There are 3 nested groupings, the coarsest first. Each group lies inside one group of the grouping before and may be the whole of it. The rows also spread widely along 12 directions, which tell nothing about the answers.
In the rows, 128 means zero.
Some rows, each with its group in each grouping after it:
[101 101 112 106 171 179 134 124 145 105 102 140 123 128 122 139 157 171
 134 117 112 104 143  89 153  96 114 198] | Pumaz duzuk fegat
[112 123 143 112 139 144 109 141 150 112 124 135 109 127 148  83 129 111
 121 130 156  76 102 152 132 171 140  93] | Pumaz Rumo Lubud
[125 149 139 192  88 137 175 104 143 131 152 135 121 144 136 130 132 110
 133 118 120 153 150 145 159 134 132 145] | Potev Led Tuz
[136 113 125 128 150 112 118 181 114 128 118 163 174 135 109 121 168 132
 121  85  98 108 127 151  96 107 132 131] | Gefed vufi zilos
[127 115 111  98 176 120 132 155 141 150 143 101 145 119 149 165 146 130
 127  96 109 154 153 113 133  88 130 143] | Pumaz vulel kapus
[156 122 132 118 114 121 152 117 133 125 123  84 116 124 130 105  97 116
 133 135 126 130 102 143 105 127 140  87] | Potev zagu kufal
[128 141 133 124 161 128 129 169 130 146 145 119 136 134 121 144 142 120
 152  88 137 105 127 118 141 160 116 147] | Pumaz vulel Rado
[120 146 134 160  71 130 156 112 124 134 170 135 103 133  85 110 126 142
 149 136 111 104 193 145 141 135 129 150] | Potev Led nub
[190 121 114 125 162 129 187 161 124 127 135  69 142 127 126 145 114 132
 164 103 111 140 106  96 108  87 120 121] | Gefed fivo Mavu
[138 139 131 146 110 151 169 121 155 116 115 118 135 133 149 138 150 129
 126 112 113 127 116 151 144 123 137 154] | Pumaz duzuk Fiva
[109 110 144 144 149 136 144 145 134 108 150 152 144 116  91 125 149 146
 141  88  94 123 180 119 133 128 120 152] | Gefed fivo Sidok
[125 108 138 103 191 143 118 189 133 123 141 124 125 114 139 110 141 112
 141  86 142  77 141 138 121 158 141  85] | Pumaz duzuk goro
[142 150 136 105  86  68 115 125 125 170 104 111 169 142 127 157 143 116
  98 114  95 144  94 197 105 132 147 134] | Potev vor debu
[108 130 120 187 133 119  89 185  99 119 174 226 144 159 129  71 147 126
 106 102 127 156 141  90 143  90  98 124] | Potev vor ditet
[142 129 135 136  94 139 178 108 170  94 104 114 140 138 121 132 135 157
 103 115  70 126  95 150 120 100 137 167] | Gefed fivo kep
[146 111 100 110 133 108 116 143  78 147 112 121 151 133 106 110 108 135
 167 149 141 167 132  88 107  68  96 122] | Pumaz Rumo fos
[102 106 144 138 143 123 129 114 131 125 108 150 167 112 129 135 148 117
 130  96 108 179 157 140 130 123 125 140] | Pumaz Rumo somen
[118 127 145 126 107 127 150  93 158 110  81 121 149 151  93 139 118 157
 127 114  90 129  91 136 123 131 118 187] | Gefed fivo Mavu
[146 111 140  52 180 133 143 150 154 132 140  65 125  75 148 161 155 127
 113  92 101  98 127 145 126 157 150 116] | Pumaz duzuk goro
[114  71 138 107 153 122  94 127 105  97  78 151 148 116  98  63 100 128
 130 141 125 127 111 124  84 115 125  82] | Gefed fivo kep
[123 131 124 140 126 157 141  95 124 134  90 131 127 143 128 139 152 140
 131 134 130 110  92 117 159 133 115 196] | Potev Led nub
[137 138 143 105 141 132 104 147 113 124 120 151 146 104 134 122 189 133
 105 109 125 103  64 115 156 169 100 173] | Pumaz Rumo somen
[131 142 131 168 115 129 133 124  77 166 106 159 160 131 112 155 191 117
 151 113 130 128 139 143 156 140 112 195] | Potev Led nub
[117 114 123 139 159 155 137 108 146 128 133 120 110 123 171 131 134 116
 116 129 141 146 125 109 160 112 130 130] | Potev zagu kufal
[130 136 144 142 121  98 133 120 112 150 142 131 160 116 109 153 149 120
 136 108 111 171 144 128 142 133 109 156] | Gefed fivo Mavu
[132 131 128 113 120 103  81 130  87 161 154 128 109 116 130  92 119 103
 129 162 172 125 122 122 137 143 114  86] | Potev zagu kufal
[118 116 137 138 151 107 143 111 144 151  94 100 156 159 129 154  91 111
 152  93 129 179 121 137 110 126 128 127] | Potev zagu kufal
[128 145 144 135 126 116 136 121 142 152 136 110 123 139 142 138 126 107
 124 112 135 126 102 144 145 172 129 133] | Potev Led nub
[138 111 130 140 173 116 173 122 148 154 108  72 158 141 151 175  95  99
 165  96 131 193 138 131 115 105 136 111] | Gefed fivo kep
[145 176 126 151  69 121 136 161 150 126 175 155 124 142 155 114 177 132
  85 119 111 106 102 157 157 121 125 150] | Pumaz Rumo somen
[ 69 102 138 188 141 193  91 103 104  94 102 222 109 132 118  59 153 121
 146 164 181  84 145 106 178 145 109 147] | Gefed fivo Mavu
[138  98 115 107 161 135 126 139 140 102 122 129 133 123 153 101 123 138
  89 116  97 150  96 103 115  81 133 108] | Potev vor ditet

New rows, each followed by its group in each grouping:
[151 114 129 138 137 101 170 160 122 136 141 113 174 119 103 156 145 133
 144  78  71 165 183 150  95  80 135 132] | Gefed fivo kep
[141 125 145  93 140  71 114 143 140 149 119 101 163 126 143 140 127 108
  90  85 100 162  79 163  96 142 137  98] | Potev zagu kufal
[152 129 134 138 100 137 182  91 120 121 128 100 127 109 103 139 136 140
 142 131  92 145 134 117 139 122 120 168] | Potev Led Tuz
[126 157 163 179 124 116 118 158 127 132 179 167 130 126 148 104 155  84
 118 100 155 125 106 136 165 190 115 106] | Gefed fivo Mavu
[105 129 109 119 135 138 101 163 130 140 118 159 128 168 115 122 154 151
 121 116 118  56 143 155 128 113 141 157] | Potev vor debu
[153 116 115  80 167 106  89 192  81 163 145 115 137 100 141 117 152 105
 138 124 154 103 135 136 115 124 128  78] | Pumaz duzuk goro
[133 123  94 154 106 132 171 145 150 113 187 137 122 141 124 126 125 166
 112 110  60 168 212 111 127  19 137 141] | Potev vor ditet
[139 127 121 158 159  97 113 168 102 150 149 156 166 144 139 119 129 103
 137 104 145 185 111  92 123 103  98 113] | Gefed vufi zilos
[130 134 130 141 104 152 132 127 153  96 134 140  97 146 127  69 108 132
 122 154 145  73  81 130 129 144 131 108] | Gefed vufi zilos
[118 118 123 114 115 101 116 113 118 158  66 118 173 137 127 149 136 115
 135 126 120 157 128 178 105 100 142 136] | Pumaz vulel kapus
[117 119 124 103 130 137 133 127 141 114 143 115 114 117  98 114 115 154
 135 128 106 118 154 106 131 115 121 144] | Pumaz vulel Rado
[129 104 135 100 107 134 110  86  92 130  67 130 141 101 106 108 145 129
 125 158 117 106 114 163 117 138 141 132] | Potev vor ditet
[114 125 141 103 111  95 115 103 114 156 132 122 140 113  93 143 137 137
 122 122  99 143 153 141 129 145 121 159] | Potev Led nub
[178 141 143 121 103 119 163 131 102 135 177  88 118  74 128 122 149 101
 128 128 111 126 137 147 134 149 143  93] | Potev vor debu
[163 124 139  87 137  88 106 184 107 121 130 124 156 116 120  90 128 121
 113 100 116 134  64 121  88 138 110  88] | Pumaz duzuk fegat
[124 139 118 149 140 147 149 115 140 154 144 115 112 139 168 155 146 113
 126 129 142 133 131 121 174 125 128 154] | Potev Led Tuz
[124 118 132  59 177 101  90 153 109 176 114  91 149 104 117 158 140 113
 145 109 138 104 135 148 116 161 133 120] | Pumaz vulel Rado
[107 120 135  98 165 135  81 140 103 156 129 153 136  86 160 136 201 103
 113 127 156 102 138 145 167 164 127 140] | Pumaz Rumo Lubud
[159 114 103  98 145 123 139 117  96 155  92  84 150 113 145 154 129 121
 152 148 140 178 116 107 124  74 115 134] | Pumaz duzuk fegat
[133 118 111 147 142 150 147 135 124 128 114 130 128 151 134 118 119 131
 147 123 130 123 131 118 128  97 133 130] | Potev vor ditet
[140 127 141 134 131 109 145 142 146 126 147 110 125 137 138 106 101 110
 119 102 116 142 108 136 112 141 135  90] | Potev Led nub
[136 123 102 127 165 137 130 138 121 164  88 116 156 150 156 177 163 126
 138 122 136 127 114 134 142  81 127 168] | Gefed fivo Mavu
[151 162 115 160 116 115 129 164  84 172 152 138 139 162 116 135 140 120
 165 119 151 118 131 118 145 125 107 149] | Potev vor ditet
[ 94  98 139 143 123 138 132 109 158  91 105 157 138 141 111  96 114 146
 111 123  94 138 143 139 114 100 136 130] | Gefed fivo kep
[134 147 134 114 122 125 148 123 150 159 135  81 116 135 141 159 128 111
 135 118 128  94 132 176 137 161 158 123] | Potev vor debu
[129 129  85 125 147 130  83 184 120 152 138 166 129 155 185 117 185 126
  75 127 136  96 109 147 140  64 139 123] | Potev zagu kufal
[166 166 136 132 121 130 185 132 161 151 161  55 109 131 161 154 109 101
 161 117 153 126 105 137 150 163 131 113] | Pumaz Rumo somen
[149 123 135 108 110 120 139 105 146 124 107 112 148  91 167 142 177 116
  69 130  88 138  93 183 132 110 156 124] | Gefed fivo Mavu
[141 138 107 123 139 150 131 126 121 145 123 109 107 152 138 136 132 141
 142 143 155  98  93  96 155 115 110 166] | Potev zagu kufal
[116 139 158 117 104 116 103 128 138 108 122 145 129 125 115  86 128 123
 104 122 127 111  66 133 133 180 115 130] | Pumaz vulel kapus
[139 126 148  88 137 141 154 108 153 119 134  84 115  90 130 147 151 132
 107 110  92  94 115 149 141 171 150 142] | Potev vor debu
[132 132 140 141 118 107 150 111 150 126 126 120 152 139 122 131 109 124
 127 111 111 173 100 122 119 126 118 136] | Gefed vufi zilos
[139 115 133 111 105 114 141 107 113 130 138 107 120 106 103 109 118 130
 129 144 105 133 147 134 118 125 132 116] | Potev Led Tuz
[106 137 167 150 119 127 136  94 154 127 142 126 110 120 147 114 120  91
 112 122 141 135 110 150 158 200 135 111] | Potev Led Tuz
[138 127 108 114 135 108 121 147  87 166 142 122 139 134  99 143 142 141
 149 128 119 127 156 108 130 103 109 159] | Potev Led Tuz
[153 124 126 131 109 123 165 128 138 109 144 118 131 119 127 117 138 140
 100 114  76 147 116 124 123  97 130 137] | Potev Led Tuz
[119 119 138 133 127 137 117 119 133 119 127 133 113 125 139  92 117 113
 123 152 152 111 112 136 136 141 132  98] | Gefed fivo kep
[142 123 133 133 129 137 186 119 169  98 186  94  98 113 129 116 102 145
 114 108  82 156 143  91 136 112 127 127] | Potev Led nub
[160 136 123 160 146 133 135 153  72 165 109 139 168 116 148 157 197  97
 148 117 150 131 115 140 151 119 118 156] | Gefed fivo kep
[120 124 137 147 144 108 119 172 118 143  79 161 178 174 110 128 152 121
 131  71 108 103  97 171  98 145 132 148] | Potev Led Tuz
[115 100 159  74 189 137  99 122 119 126 114 128 144  61 140 133 178 114
 112 105 128 118 104 120 151 192 117 139] | Pumaz Rumo somen
[ 91  98 146  77 193 150 144 120 168 125 141  96 123  90 120 171 144 142
 140  82 100 119 197 124 145 156 138 156] | Pumaz duzuk fegat
[120 133 161 145 100 125 141  92 152 115 113 140 148 107 140 134 164 114
  91 115 101 142 101 170 149 156 138 147] | Gefed fivo Mavu
[153 142 136 142 139 136 143 139  83 142 173 127 123 103 109 127 148 122
 158 117 136 131 138  78 163 154  97 151] | Potev vor ditet
[138 134 108 110 127 123 116 174 119 156 128 118 133 133 137 128 152 117
 133 125 132  80 148 179 115 108 154 106] | Pumaz vulel Rado
[122 123 123 132 111 149 137  88 173 107 139 116  99 114 190 108 127 115
  77 168 134 145 102 138 161  99 146 101] | Gefed fivo Sidok
[153 149 132  85 107 103 119 139 116 157 146 104 131 110 123 146 162 134
 104 121 102  95 111 159 133 150 137 140] | Potev vor ditet
[108 138 137 162 104 136 152 112 156 121 130 143 129 155 115 132 135 141
 123 102 103 129 143 146 141 125 129 167] | Potev zagu kufal
[158 128 143 128 110  82 135 145 120 128 146 128 166 103 125 122 148 115
  98 102  84 174 115 149 107 110 127 108] | Gefed fivo Mavu
[175 102 123  84 134 118 142 150  75 143 101  95 166  68 114 139 175 119
 145 117  99 122 155 171  94 103 146 108] | Pumaz duzuk goro
[ 87  96 129 125 162 155 131 127 173  91 120 146 122 139 131 108 108 149
 121 104 110 139 148 106 130 102 127 134] | Pumaz duzuk goro
[130 120 141 149 172 131 146 155 139 125 152 126 137 129 132 129 126 114
 146  89 130 140 135 106 137 138 119 118] | Gefed fivo Mavu
[150 157 132 167  99 126 167 129 133 138 139 123 140 145 135 147 155 124
 127  99 112 140 107 141 145 126 122 165] | Potev zagu kufal
[126  98 107 104 160 127 119 146 134 141  62 132 174 150 132 149 155 138
 120 109 103 107 113 172  91  81 152 141] | Gefed vufi zilos
[116 115 157 130 127 115 145 103 151 116 164 123 125  90 138 121 136 109
  91 106  88 169 151 141 140 152 139 109] | Potev Led Tuz
[124 110 123 121 172 103  75 194  99 136 124 175 167 132 150  98 151 108
 109  96 138 153 104 117 114 105 112  96] | Pumaz duzuk goro
[116  88 117  65 171 151 124  94 112 135  67  90 132 120  83 150 118 166
 162 140 113  98 133 103 119 119 124 178] | Potev vor debu
[139 150 128 147 122 132 159 155 176 100 151 118 121 162 137 108 101 140
 118  98 110 137  78 100 131 116 115 137] | Pumaz vulel Rado
[108 145 122 192 113  99 124 160 116 174 110 174 184 187 122 160 159 111
 152  89 126 148 175 185 125  91 133 156] | Gefed fivo Mavu
[153 153 130 133  70  93 131 146 111 121 142 150 156 129 106 106 151 143
 107 120  93 155  93 123 123 106  96 155] | Pumaz Rumo fos
[147 152 134 130  91 110 133  96 131 149 117 107 134 128 162 136 136 101
  98 145 129 153  71 158 146 137 138 125] | Potev vor debu
[157 156 146 152  96  86 163 135 150 133 181 113 147 124 134 134 122 110
 112 100 101 183 110 133 124 132 121 113] | Gefed vufi zilos
[164 168 141 234  90 136 172 181 117  96 165 178 137 180 104  61 113 113
 168  99 148 119  76  98 126 144  93 120] | Gefed vufi zilos
[106 115 100 151 108 110  98 146 123 144 112 159 137 181 123  91  97 126
 138 155 144 128 165 161 101  56 142  90] | Gefed fivo Mavu
[148 126 133 100 146  94 121 163 124 132 140  97 138 132 118 104  88 118
 144 110 133 149  87 100 101 134 109  93] | Pumaz vulel kapus
[108 111 131 161 140 167 145 156 161  86 138 173 123 137 129  90 154 134
 115 101 107  74 148 153 125 123 151 120] | Gefed vufi zilos
[112 109 116 131 197 156 112 106 105 168 115 121 120 116 178 152 148  96
 140 142 181 154 123  85 180 134 114 146] | Potev Led nub
[117 118 136 141 127 142 159 117 159  99  94 129 144 149 122 120 113 139
 137 101 106 153 112 126 118 111 124 147] | Pumaz duzuk fegat
[118 109 110  85 140  92  99 130 120 155 103 122 164 133 121 141 124 143
 125 126 110 172 134 122 109  76 115 143] | Pumaz Rumo somen
[139  99 114  91 159 133  94 155  68 146 108 141 142 104 106 114 165 135
 139 132 125  84 146 131 117 115 130 127] | Potev vor ditet
[109 126 130 141 151 158 118 131 126 118 128 158 125 125 146 119 154 127
 127 122 147 128 116  96 170 132 105 161] | Pumaz duzuk goro
[100 109 123 118 180 150 107 144 152 121 106 145 137 131 170 128 157 120
 102 107 134 123 105 124 146 117 133 141] | Pumaz vulel kapus
[161 134 119 192 102 141 169 165 117 105 133 155 139 155 129  88 141 125
 133 101 111 125 114 138 111  87 129 119] | Potev zagu kufal
[132 106 126 118 154 138 128 116 109 138 103 111 138 105 143 125 124 106
 151 136 152 158 130 116 134 118 121 112] | Pumaz duzuk goro
[114 107 119 111 147 161 124 135 158 113  95 131 121 137 152 120 154 139
 102 133 119  64 113 167 129 111 158 133] | Gefed fivo kep
[133  90 118  93 151 148 125 112 104 117  95 113 132  93 126 111 132 132
 142 151 130 141 135 109 122  96 123 122] | Pumaz duzuk fegat
[129 122 130 120  97 138 140  88 118 109 166 129 105  87 107 106 132 150
 112 153  95 150 162  97 153 109 118 144] | Potev vor ditet
[130 113 106  97  96 115 123 113 105 144 130 123 129 113  93 128 148 162
 115 150  82 122 180 143 116  73 135 158] | Potev Led nub
[120 106 146 107 153 140 135 119 118 130 116 121 142  92 101 149 166 136
 141 113 108 101 161 142 137 150 132 159] | Gefed fivo kep
[131 140 141 154  88 100 148 101 153 123 117 128 157 137 148 121 112 113
 110 117 109 214  94 137 126 107 118 128] | Pumaz Rumo somen
[119 115 133 155 182 147 104 143  71 142 106 158 150 118 128 114 151  96
 177 119 182 149 111  72 158 147  85 148] | Pumaz vulel kapus
[121 130 120  97 131 123 117 166 157 124 107 127 121 184 103 110 116 162
 116 108 105  47  83 145 102 136 135 149] | Potev Led Tuz
[137 158 136 150  95 132 140 101 122 155 121 119 124 140 143 140 139 110
 134 140 146 124 103 150 160 155 129 147] | Potev vor ditet
